Every row belongs to one group in each of 4 separate groupings. Each group adds its own fixed numbers to the row, and there is some noise. The rows also spread widely along 14 directions, which tell nothing about the answers.
In the rows, zero is written as 128.
Known rows, each followed by its group in each grouping:
[154 110 153 141  93 100 112 119 109 164  86 178 119 135 122 168 121 151
 141 106 130 152 135 152 192 132 118 125  75 121 107 110 151 143 125 104
 163 161 136 142 170 168 147 115 139]  z5 (2) J z88
[114 137 133 117 110 133 123 104 110 148 105 151 150 151 117 133 113 108
 129  95 128 153 129 116 159  75 104 169 149 135 105 132 135 107 128 107
 144 178 101 134 149 188 165 128 153]  z5 (0) M z75
[107 146 150 147 103 122 148 112  95 128  88  55 116 167 125 195 133 135
 138 132 154 105 107  98 144 154 119 114  46  81 112 127 114  83 144 180
  77 118 143 141 136  85 154  96 140]  z112 (1) N z672
[108 143 132 136 106 109 114 109  99 137 120 162 132 114 113 147  94 140
 104 107 134 158 126 151 147 141 123 136 108 121 119 118 131 132 157 108
 142 121 129 157 110 158 125 141 121]  z492 (2) N z88
[126 121 142 174  78 129 195 126 155 134  40  97 103 148 105 142  51  99
 183 125 140 128 157 135 162  91 105  85 116 105 129 127 154 136  77 103
 135 166 118 114 110 138 119 119 165]  z112 (0) J z672
[133 118 135 115  83 126 152 104  88 145 115  98  81 150 156 142 101 129
 112 137 144 159 115 124 154 145 131 107  74  94 137 114 110 165 142 127
 159 155  95 137 127 146 148 132 139]  z768 (1) Z z179
[103 140 130 147 121 136 125  93 121 144  95  79 120 127  96 137 111 104
 128 103 136 144 119 117 166 130 120 119  74  91 127 122 146 133 133 120
 114 122 119 139 126 132 121 162 124]  z240 (2) M z75
[157 165 132 145 129  61 124 144 115  94 119 169 161  67 129 127 152 174
 116 154 110 112 137 162 110 213  96  88 111 143 127  78  80  72 141 158
 119  92 160 134  94 125  78 119 167]  z240 (2) Z z179
[ 90 134 172 163  76  87 112 114 166 140  82 126 127 116  67 159 150 101
 112 115 132  93 118 143 157 135 124 116 108 121 169 134 133 105 159 120
 102 144 108 143 125 126 121 175 111]  z492 (0) V z88
[146 128 142 126 125 105 111 113  90 141 107 179 181 159 139 172 158 132
 154  91 118 143 134 111 166  98 117 189 141 133  88 114 127  60 114 145
 133 172 148 141 190 202 180 106 161]  z463 (2) V z672
[147  98 128 162 120  97 152  93  93 129 123 105 104 130 134 145 119 154
 117 148 106 178 117 120 130 141 119 123  76 103 134 123 147 174 122 115
 148 165 101 147 125 132 141  89 115]  z768 (0) M z672
[126 140 126 135 171 152 108  62  59 142 101  73 145 184 115 121 183  69
 163  76 128 161  95  58 158 117 104 177  66 130  90  98 156 107 111 161
 101 148  95 100 179 107 159 105 122]  z463 (2) J z75
[166 140 142  83 148 112 154  76  76 152  97  89 116 140 149 145 121  95
 145 127 134 148 118  97 183 188 137 108  50 111 141  90 117 114  99 171
 111 133 131 155 107 159 143 169 110]  z492 (0) Z z75
[151 146 170 117  94 115 114 126 103 160  70 192 128 134  95 128  83 105
 141  78 172 139 142 134 175 152 125 108  84 165 113  91 137  88 117 134
 134 119 121 139 102 162 104 161 135]  z5 (2) J z672
[195 150 145  86 132 133 110  93  40 160 124 118 133 130 191 108 151 143
 115 126 171 179 112  90 134 162 135 103  70 132 103 114 117  75 134 206
 101 137 125 148 108 190 158 120 147]  z112 (0) V z179
[141 124 121 126  68 135 116 127  82 149 109 183 100 158 139 117 126 121
 139 104 133 149 134 147 169 122 122 124 130 148 103 105 130 138 131 117
 162 143  96 135 159 181 117 142 157]  z5 (2) V z88
[180 109 146 109 102  95 132 147  85 115 108 196 128  97 120 123 103 187
 107 117 145 172 149 140 113 191 101 135  93 175  95  78  80  91 129 139
 195 113 122 129 100 131  70 119 156]  z492 (1) M z88
[104 165 133 149  94 103 134 117 138 119  99 135 138 127 112 117 145  94
 120 136 108  94 123 137 127 133  95 113 149 137 143 116 118 112 144 118
 111 151  92 110 114 117 125 122 139]  z112 (0) M z75
[106 150 133 166  48  98 106 136 117 135 116 126 125 133 135 152 171 147
 105 159 140 116 118 142 139 115 148 109 141 116 169 140 114  85 169 167
  98 129 123 166 139 169 121 150 172]  z240 (1) M z179
[164 141 143 118 130 133 173 125 128 126  71 101 135 103 127  60 103  92
 145 113 153 150 138 103 127 130  77  92 120 133 111  94 118  99  97 142
 144 158 111  82  95 139 110 135 187]  z112 (2) J z672
[157 119 200 142  63 117 138 122 156 149  80 130 111 102 118  94 105 109
  87 123 163 150 108 124 106 116 115  87 106 136 175 137 134 155 148 114
 158 194  66 107  75 131 130 125 132]  z112 (1) N z75
[129 181 158 120 143 131 150  73 110 153  60 103 134 146 169 129  69  85
 163 120 140 133 129 109 173 146  93  71  63  84  98 110 168 146 103 127
 106 161 133 118 100 144 170  91 124]  z492 (1) Z z75
[146 111 135 126  62 112 126 147 111 151  98 130  92 119 126  87 171 119
 111 142 138 128 117 134 158 143 118  90 117 136 146 110 105 121 148 145
 132 148  92 128 155 152 107 167 179]  z112 (0) M z672
[143 126  96 118 123 107 147  98  76 137 114 126 106 126 149 151 113 135
 142 134 116 154 132 148 187 171 119 118  84  98 112  90 126 152 114 124
 150 122 140 155 146 163 126 144 138]  z492 (2) J z88
[155 122 113  86 187  87 210 105 111  81 121  91 172  94 116 147 108 135
 143 125 105 127 147 120 129 184  64 169 126 108 106  81  53  59  82 153
 147 134 164 109 112 131 124 151 167]  z112 (0) N z88
[150 120 170 132 102 108 154 108 122 143  70  99 112 125 118 152  97 127
 128 126 154 146 123 114 149 157 121 104  60 110 141 113 123 122 118 142
 142 147 118 134  98 122 128 128 130]  z492 (1) J z75
[120 150 153 162 105 128  75 104 105 163 105 164 163 119 132 128 127 148
 118 112 155 173 134 133 145  85 128 120 111 124 108 146 182  90 152 141
  88 149 141 170 126 208 155 116 147]  z768 (0) M z672
[108 143 128 169  44 121  60 154  99 131 126 226 133 118 104  95 171 140
  94 115 134 122 123 174 118 127 114 134 162 187 132 103 112  98 175 130
 127  91 104 144 139 143  64 161 159]  z112 (1) N z75
[134 134 143 113 100 117 138 116  81 116 105 144 124 145 112 124 109 111
 119 107 139 144 119 111 119 166 110 144 104 162 119  94  98 112 128 140
 159 125  84 117  99 106 100 126 121]  z492 (1) N z75
[212 101 212 139  68  74 128 130 115 142  59 123 107 149 127 155 174 139
 143 134 140 137 109  93 130 176 137  97  43 149 152 107 120 124 127 166
 155 192  77 101 131 101 141  62 127]  z463 (2) M z75
[116 119 118 176  87 122 129 136 125 125  98 174 128 120 105 131 101 149
 134 117 111 144 146 169 151 105  99 131 143 137 114 104 135 135 117  90
 159 133 128 144 145 155  91 134 167]  z5 (1) M z75
[128 159 126 159  87  91 111 108  86 130 126 111 102 121 156 110 190 123
 110 177 125 113 107 140 126 192 139  57  92 126 165 110 130 121 154 185
  62 105 107 160 100 138 107 140 131]  z768 (0) V z672
[106  87 118 134 130 147 140  97 120 145 103 111 105 110  79 105  74 108
 112  73 124 186 121 137 177 117  90 152  80  95  93 107 137 189 126  57
 192 143 105 122 150 138 116 179 127]  z492 (2) N z88
[141 107 157 159  92  94 155 130 150 123  91 162 143  84  89 160  60 172
 118 125 132 162 153 158 118 112 109 128 128 132 133 127 125 117 127  93
 181 158 134 138  83 159 112 111 150]  z463 (0) J z75
[131 136 116 133 116 136 136  99  80 144 106  85  98 147 155 127 117 134
 141 138 132 159 118 111 162 138 116  92  66  96 101 114 131 148 128 146
 120 131 118 138 138 146 138 115 152]  z240 (0) Z z179

New rows. What belongs after each?
[140  93 137 147 100 130 118 113 113 148 108 116 113 113 146 110 160 137
 116 137 122 163 116 130 154 112 102 124 101 110 123 109 131 148 134 122
 153 168 118 130 172 168 133 137 174]  z768 (1) Z z75
[109 136 144 165  83  92 133 120 139 126 104  98 119 114 121 154 164 143
 112 152 136  99 119 152 151 153 123  85 101  94 157 122 118  97 153 157
  91 125 144 155 127 136 121 155 157]  z5 (1) V z88
[101 167 148 133 111  85 123 109 152 122 118 133 159  99  96 138 131 107
  96 116 127 113 116 143 135 131 124 129 143 119 169 120 106  87 161 128
 113 136 118 141  96 158 123 182 136]  z240 (2) Z z179
[144 118 142 102 130  95 156 107 126 133 100 118 134 122 123 143 136 107
 137 110 119 125 130 125 181 147 108 142 111 103 141  98  98 108 110 130
 152 163 128 123 151 166 140 174 154]  z240 (2) Z z88
[123 163 181 156  90 119 130 116 139 165  49 133 120 121 142 134  67 137
 134 135 152 130 135 136 149 124  78  45  67 100  88 137 167 159 149 105
 122 167 117 110  93 120 168  45 150]  z5 (0) J z75
[168 125 131 115 114 155 128 117  88 156  77 171 119 145 148  93  95 112
 166  84 146 172 152 130 177 120  97 123 103 140  77  86 142 132  91 113
 168 150 125 113 151 182 119 135 166]  z112 (2) Z z88
[131 127 126 111 120 122 118 113  80 157 108 121 100 114 129  88 146 109
 102 116 142 153 103 120 163 174 101 107  67 123 112  85 116 140 148 137
 139 119 105 126 140 122 118 156 148]  z492 (1) J z672
[ 92 146 157 185  36 138  81 132 136 158  80 144 100 122  76 123 134 108
 114 102 178 114 124 159 151 114 135  78  96 136 149 129 155 115 175 124
  98  99 105 145 113 128  78 178 141]  z112 (2) J z88
[145 116 165  76 127  87 147 112 110 117 132 100 158 115  96 160 163 122
  89 104 138 132  93  86 124 157 120 195 113 125 149 113  59  65 159 161
 156 169 101 118 128 137 167 150 136]  z463 (2) N z75
[181 126 162 125 119 101 126 107 119 146  93 161 165 107 150 103 151 124
 140 129 135 161 134 118 140 107 109 125 148 160 134 117 139  83  99 159
 130 184 126 134 122 212 146 130 175]  z5 (0) J z75
[ 91 167 171 164  79  93 114 102 158 147  72 154 148 134  93 178 100  95
 127 113 127 101 126 147 165 100 127 121 126 115 156 142 162 125 147  93
 116 165 114 143 117 150 159 125 107]  z492 (2) J z75
[135 150 129 134  89 130 127 127  99 155  83 166 123 148 150 118 114 115
 150 115 141 129 142 135 176 126 103 103 112 126  99 105 141 113 115 132
 122 144 132 134 151 167 130 126 171]  z112 (1) M z672
[107 126 137 154 126 141 134  86 135 134 112  71 133 104 119 104 123 103
 100 121 131 168 108 112 131  92 114 125 121  93 138 142 152 149 144 108
 135 163 102 133 110 162 144 142 129]  z492 (2) V z75
[104 170 119 108 160 120 132  71  70 149 101  94 124 156 154 163 117 110
 137 122 105 127 111 106 178 167  95 119  47  78  73 106 134 149 145 128
 103 133 127 130 144 109 187  82 109]  z492 (0) Z z75
[144 152 187 156 102 103 144 103 130 148  49 109 125 143 134 161  96 129
 155 137 141 122 125 111 140 141  92  68  54 114 108 128 154 137 122 129
 114 169 111 108 101 100 164  40 131]  z5 (0) J z75
[105 161 171 117  68 131 132 108 115 155  80 117 118 151 119 163  80 107
 108 119 174 129 123 111 143 121 133 111  98 120 136 138 128 106 160 138
 126 149  96 137  89 134 156 119 127]  z492 (1) J z75
[117 137 123 136 150 100 131  90 102 113 138 126 131 111 108 108 132 111
  94 101 103 152  98 135 125 157  87 141 102 123 123 104 125 167 148  96
 151 142  87 119 118 104 130 121 104]  z5 (2) N z88
[151 150 112 138 142 108 100  71  63 152 148 201 125 123 157  95 111 108
 111 112 111 187 120 156 161 153 145 118 102 138 143  92 183 182 118 106
 137 131 113 173 105 207 118 150  84]  z768 (2) Z z672
[128 130 124 107  85 108 156 125  97 132 113 120  99 122 142 133 115 143
 104 139 147 134 127 144 151 159 104 109 108 110 126 108  90 122 146 140
 151 135 116 133 124 145 127 141 174]  z5 (1) J z88
[144 138 149 122 129 112 145  77  89 140 109 133 126 140 131 134 104 115
 119 102 143 169 115 115 147 139 121 136  86 125 131 112 142 129 117 133
 144 157 107 139 103 149 143 122 113]  z5 (1) J z88
[117 156 133 159 127  88 153 109 138 101 100 173 170 120  99 154  86 124
 154 108 106 119 150 159 142 126 105 135 149 143 141  95 127  82  86 117
 131 126 152 144  96 161  95 152 141]  z5 (1) Z z179
[165 138 187 143  90 115 154 129 100 123  54 114 130 169 128 153 101 135
 171 111 162 130 131  89 117 166 106  95  51 140  98 102 114  86 107 174
 129 147 113  92 100  85 124  67 153]  z463 (1) N z179
[124 101 171 126 123 135 115 133 119 155  67  98 146 141  69 154 137 142
 133  69 163 149 120  77 160 103  86 171  64 126  63 125 112  57 137 146
 133 154 128 116 176 118 149 116 171]  z5 (0) M z672
[110 148 149 154  62 108 122  96  96 140 110  92  99 174 130 153 170  99
 112 149 135 123  95  95 123 119 142 119 106 132 171 149 132 136 166 160
 109 165  54 133 119 109 150  96 111]  z240 (0) J z75
[145 168 133 132 116 128 105 108  71 140 106 164 122 133 178  97 124 136
 118 130 130 155 120 128 138 153  94  90  90 134  91 100 141 147 144 142
 135 134 110 123 123 139 134  73 151]  z240 (1) Z z75
[143 110 151 166  37 111 141 153 143 119  85 100 104 133 113 113 161 115
 136 143 143 122 116 131 126 118 139  84 139 132 171 119 109 109 135 147
 138 157  87 112 125 146  94 153 179]  z463 (2) V z179
[154 130 144 138 127 118 154 114 115 129  96 119 144 137 131 128 129 110
 141 111 131 149 124 111 132 115 108 143 126 124 120 116 131 101 100 138
 137 172 114 119 127 155 144 112 145]  z112 (2) V z672
[162 127 149 142 182  98 135  69 107 138 107 148 159  91 130 124  94 145
 123 109 117 199 131 125 140 131  90 143  81 116 103 118 167 150 102 108
 159 173 134 131 105 162 153  93 117]  z240 (0) J z88
[125 113 114 190  72 159 122 125  73 119 110 136 111 177 132  99 141 125
 152 117 140 174 132 110 106  84 129 142 140 166 109 113 153 109 105 155
 132 134  89 132 135 148  81 114 164]  z768 (1) V z672
[114 122 147 144 138 152 156  91 102 135  83  41 112 148 103 138  89 121
 133  88 161 160 107  84 140 127 106 121  33  81  86 117 136 122 124 136
 131 135 114 113 120  95 142 112 130]  z463 (1) V z179
[113 169 120 146 120 130  87 110  88 141 107 143 138 142 126  97 167  97
 144 100 125 124 112 135 168 137 109 103 101 138 103  88 139 109 141 144
  94 108 122 130 148 148 114 148 149]  z5 (2) Z z179
[151 102 149 102  80 133 137 125  92 165  85 120  99 149 137 140 121 138
 127 119 160 155 123 116 178 123 119 123  83 118 111 111 112 125 132 143
 164 163 111 136 162 162 148 135 175]  z5 (1) J z75
[147 107 134 167  75 113 161 139 124 122  85  51  90 127 115 146 137 150
 147 157 140 137 126 129 144 151 136  73  73 104 146 110 107 120 118 155
 124 125 123 140 128 121  89 144 175]  z5 (2) M z179
[137 164 138 146  95  68  92 113 105 133 122 197 135 121 135 113 185 107
 107 138 100 113 113 149 139 169 124 111 140 166 166 104 132 111 145 148
 102 137  94 148 123 154 111 143 116]  z240 (0) V z672
[102  98 102 162 123 114 128 106  96 128 132 133 115 124 102 152 133 141
 113 113 100 160 116 146 159 127 119 166 104 116 127 100 130 146 128 107
 154 115 134 168 162 138  99 161 130]  z492 (1) Z z672
[ 89 106 175 171  77 113 118 149 153 128  85  78 132 102  61 155 148 152
  97 121 156 122 110 108 107 110 100 133  94 120 124 150 100  75 187 145
 117 136 115 126 128  92 121 122 162]  z492 (0) N z672
[ 64 128 118 132  55 123 131 143 111 148 111  89  82 138 106 190 106 166
  83 132 149 110 111 149 172 138 112 109  69  66 106 132  81 134 204 108
 134 109 125 154 160 108 142 133 165]  z5 (1) M z179
[126 116 157 112  89 117 137 111 141 162 103 139  99 101 138  95 100 118
  76 114 142 156 114 146 159 111  97  98 116  97 133 136 131 185 163  77
 185 198  86 118 127 172 169 139 150]  z5 (1) V z88
[104 155 157 158 102 126 128 117 125 101 115 150 166 139  98 150  97 137
 109  90 148 157 134 109  79  69 109 179 164 155 116 146 131  76 149 125
 151 151  97 122  86 143 127  87 137]  z240 (2) Z z88
[115 140 123 159 117 108 107 108 109 125 130 146 151 119 122 125 164 136
 111 119 121 152 115 138 132 101 104 150 144 133 123 124 142 116 149 124
 131 148 117 139 145 161 135 113 155]  z5 (2) J z88
[118  98 146 203  71 121 112 115 127 128 101  97 138 156 108 183 172 154
 142 126 139 143 120 125 143  69 154 150 120 104 144 149 159  91 136 149
 112 154 139 162 172 175 139 124 150]  z463 (2) V z88
[ 85 183 165 146 110 114 149 104 136 131  76 119 147 149 117 161  76 104
 133 106 154 100 125 120 133 131 103 102  94  94 112 129 143  95 143 130
  94 141 127 122  86 111 159  89 122]  z463 (1) V z672
[ 87 165 175 205 154 140 108  83 156 123  87  80 194  98  69 132  92 130
 131  78 159 166 119 110 104  62 101 128  93 101 107 157 190  83 140 122
  79 133 147 134  77 133 141 103 127]  z5 (2) N z179
[119 154 146 105 133  91 143  99 119 140 110 105 130  99 103 154  96 117
  97 112 141 126 110 132 164 162 114 110  75  90 135 112 105 117 158 118
 128 131 128 138 101 137 153 155 125]  z5 (2) J z179
[121 148 106 144  88 189 126 136  57 116 105  97 125 141 145  90 109 158
 140 120 183 194 148 105  96 105 116 111 120 140  62 124 126  74 143 172
 124  91 124 133 100 159  86 107 201]  z492 (2) M z88
[176  64 185 179  68  94 152 137 159 143  85 130 115  93 103 158 101 186
 103 141 143 187 131 137 112  91 126 121 102 121 154 151 144 138 127 104
 184 195 116 148 115 162 129  94 144]  z112 (0) M z672
[116 160 158 140 103 110  97 100  96 130 102 174 146 168 106 128 150  93
 131  83 134 122 117 110 125 127 108 153 117 164 112 112 137  88 142 140
 116 150  82 110 124 125 139 103 114]  z463 (0) V z88
[ 86 166 157 173  68 135  89 132 117 140  81 139 135 147 110 146 124 132
 121 113 148 114 117 121 126 109 105 108  99 124  96 141 137 110 181 130
 106 126 101 118 134 108 136  75 149]  z240 (2) N z75
[149 128 126 116 136 109 174 102 102 123 123 114 131  92 174 126  81 159
 101 150 128 170 126 138 126 148 103 107 104  84 125 108 116 147 129 123
 162 153 143 140  89 173 147 106 157]  z463 (1) Z z75
[127 100 107 136  83 140 128 141  83 108 143 140 134 130 117 142 143 173
 105 114 142 175 132 119 109  96 125 188 161 150 101 123  88  70 151 150
 177 125 114 145 144 176 101 137 183]  z240 (2) V z88
[136 121 164 127  95 111 137 126 110 112 113 113 133 145 115 153 153 144
 105 107 147 148 109  96 105 109 113 163 122 145 121 128  95  90 153 146
 161 165  85 114 124 122 143  93 151]  z5 (2) Z z88
[137 129 122 146  95 143  92 124  89 142 107 189 136 130 134  84 135 124
 130 114 123 170 136 135 129 101 100 136 154 175  92 109 143 122 125 118
 153 143  97 129 140 178 106 123 157]  z492 (0) V z75
[ 83 157 100 124  85 120 103 116  83 137 142 137 131 148 106 169 145 123
 108 107 143 117 119 144 171 127 157 148 137 121 138 120 106  66 164 154
  94  91 139 186 137 195 120 207 141]  z5 (2) V z179
[108 125 141 175  75 128 167 109 128 118  91  66 111 168 118 155 124 113
 142 134 142 136 124 115 130  89 127 119 125 108 156 141 140 118 117 141
 119 163 103 136 123 131 126 119 153]  z5 (1) M z88
[ 84 201 155 113 125 113 155  71 103 126  92 111 159 186 130 206  77  86
 148  99 151 102 135  98 148 133 128 148 105 100 121 129 131  68 126 158
  89 139 134 142  85 135 175 109  98]  z492 (1) Z z88
[130 146 152 156 113 107 125 121 127 120 105 106 157 108 137 129 152 146
 127 131 133 138 119 124 116 114 112 110 118 112 125 123 129  90 145 147
 116 146 136 125 122 156 143  99 167]  z463 (2) Z z179
[147 156 123 162 180  91 143  66 101 106 112 113 150 117 114 112 144 101
 142 120  97 141 122 124 125 176  99 119  81 130 135  91 156 126  90 137
  92 126 122 121  95 100 105 118  95]  z112 (0) M z88
[169 103 141 120 136 126 145  95  91 132 107 112 129 118 122 121 116 131
 130 103 144 200 126 103 143 126 117 152  93 129 112 107 131 124 106 136
 174 154 117 131 127 162 129 129 143]  z492 (2) J z88
[131 128 144 145 104 114 101 113 122 154  98 152 127  92 137 103 138 140
 116 125 136 137 136 160 170 147  90  85  91 101 105 104 139 131 144 120
 123 137 148 134 149 170 127 151 168]  z768 (1) V z88
[138 127 128 133  97 104 147 107 100 136 119 111 115 125 150 178 128 154
 115 160 123 135 123 139 148 141 136 119 101  98 145 124 111 125 140 140
 126 141 136 166 127 160 151 124 136]  z112 (0) Z z75
